The groups are shells around one centre, one inside the other: the same stretched ball of 2 dimensions in 6 sizes.
In the rows, 128 means zero.
Known rows, each followed by its group:
90; 62; 143; 63; 118; 138; 131; 104	(0)
85; 57; 143; 53; 117; 139; 135; 102	(1)
94; 66; 145; 73; 120; 137; 127; 105	(2)
139; 147; 106; 180; 120; 159; 108; 156	(4)
151; 162; 106; 209; 123; 159; 98; 164	(1)
116; 96; 139; 124; 124; 140; 113; 122	(5)
149; 163; 102; 204; 121; 161; 101; 165	(3)
112; 103; 122; 116; 118; 150; 122; 131	(0)
134; 127; 127; 168; 125; 147; 104; 140	(3)
136; 133; 123; 173; 124; 149; 104; 144	(2)
154; 166; 106; 215; 124; 159; 96; 165	(4)
146; 154; 108; 196; 123; 157; 102; 159	(0)
139; 148; 104; 180; 120; 160; 108; 157	(5)
85; 53; 146; 51; 118; 136; 134; 99	(1)
121; 106; 133; 136; 123; 143; 111; 129	(2)
120; 104; 136; 134; 124; 142; 111; 126	(3)
91; 71; 132; 68; 116; 144; 133; 112	(5)
132; 124; 128; 163; 124; 146; 105; 139	(4)

New rows, each followed by its group:
141; 142; 117; 185; 124; 152; 102; 151	(0)
122; 121; 114; 139; 118; 155; 117; 141	(4)
157; 171; 103; 222; 124; 160; 95; 168	(3)
92; 69; 137; 68; 117; 142; 132; 110	(2)
90; 64; 139; 63; 117; 140; 133; 107	(2)
108; 86; 141; 107; 122; 139; 118; 117	(1)
145; 156; 105; 195; 121; 159; 103; 161	(1)
151; 161; 108; 209; 124; 157; 98; 162	(1)
149; 158; 108; 203; 123; 158; 99; 161	(2)
85; 54; 145; 51; 117; 137; 134; 100	(1)
85; 54; 147; 53; 118; 136; 133; 99	(1)
92; 61; 147; 67; 120; 136; 128; 103	(1)
138; 146; 107; 178; 120; 158; 108; 155	(1)
107; 84; 141; 103; 122; 139; 119; 116	(2)
102; 76; 145; 91; 122; 137; 122; 110	(4)
151; 165; 101; 208; 122; 161; 100; 166	(3)
123; 121; 115; 143; 119; 154; 116; 141	(0)
119; 116; 116; 133; 118; 154; 119; 138	(1)
120; 117; 116; 135; 118; 153; 118; 139	(2)
78; 45; 146; 36; 116; 137; 139; 96	(5)
96; 67; 146; 77; 121; 136; 126; 106	(1)
153; 164; 108; 214; 124; 158; 96; 164	(4)
83; 50; 149; 48; 118; 135; 134; 97	(4)
155; 167; 107; 219; 125; 158; 95; 165	(3)
112; 90; 141; 114; 123; 139; 116; 119	(3)
145; 149; 115; 194; 124; 154; 100; 154	(2)
156; 171; 103; 221; 124; 160; 95; 169	(3)
90; 62; 143; 63; 118; 138; 131; 104	(0)
106; 83; 142; 103; 122; 139; 119; 115	(1)
92; 64; 144; 68; 119; 137; 129; 105	(0)
112; 91; 140; 115; 123; 140; 116; 119	(4)
123; 125; 111; 144; 118; 156; 117; 144	(5)
154; 166; 106; 215; 124; 158; 96; 165	(4)
109; 86; 143; 109; 123; 138; 117; 116	(5)
135; 143; 105; 172; 119; 159; 110; 154	(5)
148; 154; 111; 200; 124; 155; 99; 158	(2)
151; 160; 108; 208; 124; 157; 97; 162	(1)
122; 109; 133; 140; 124; 143; 110; 130	(1)
89; 57; 148; 61; 119; 136; 130; 101	(1)
133; 138; 109; 166; 119; 157; 111; 151	(1)
90; 56; 151; 62; 121; 133; 128; 99	(5)
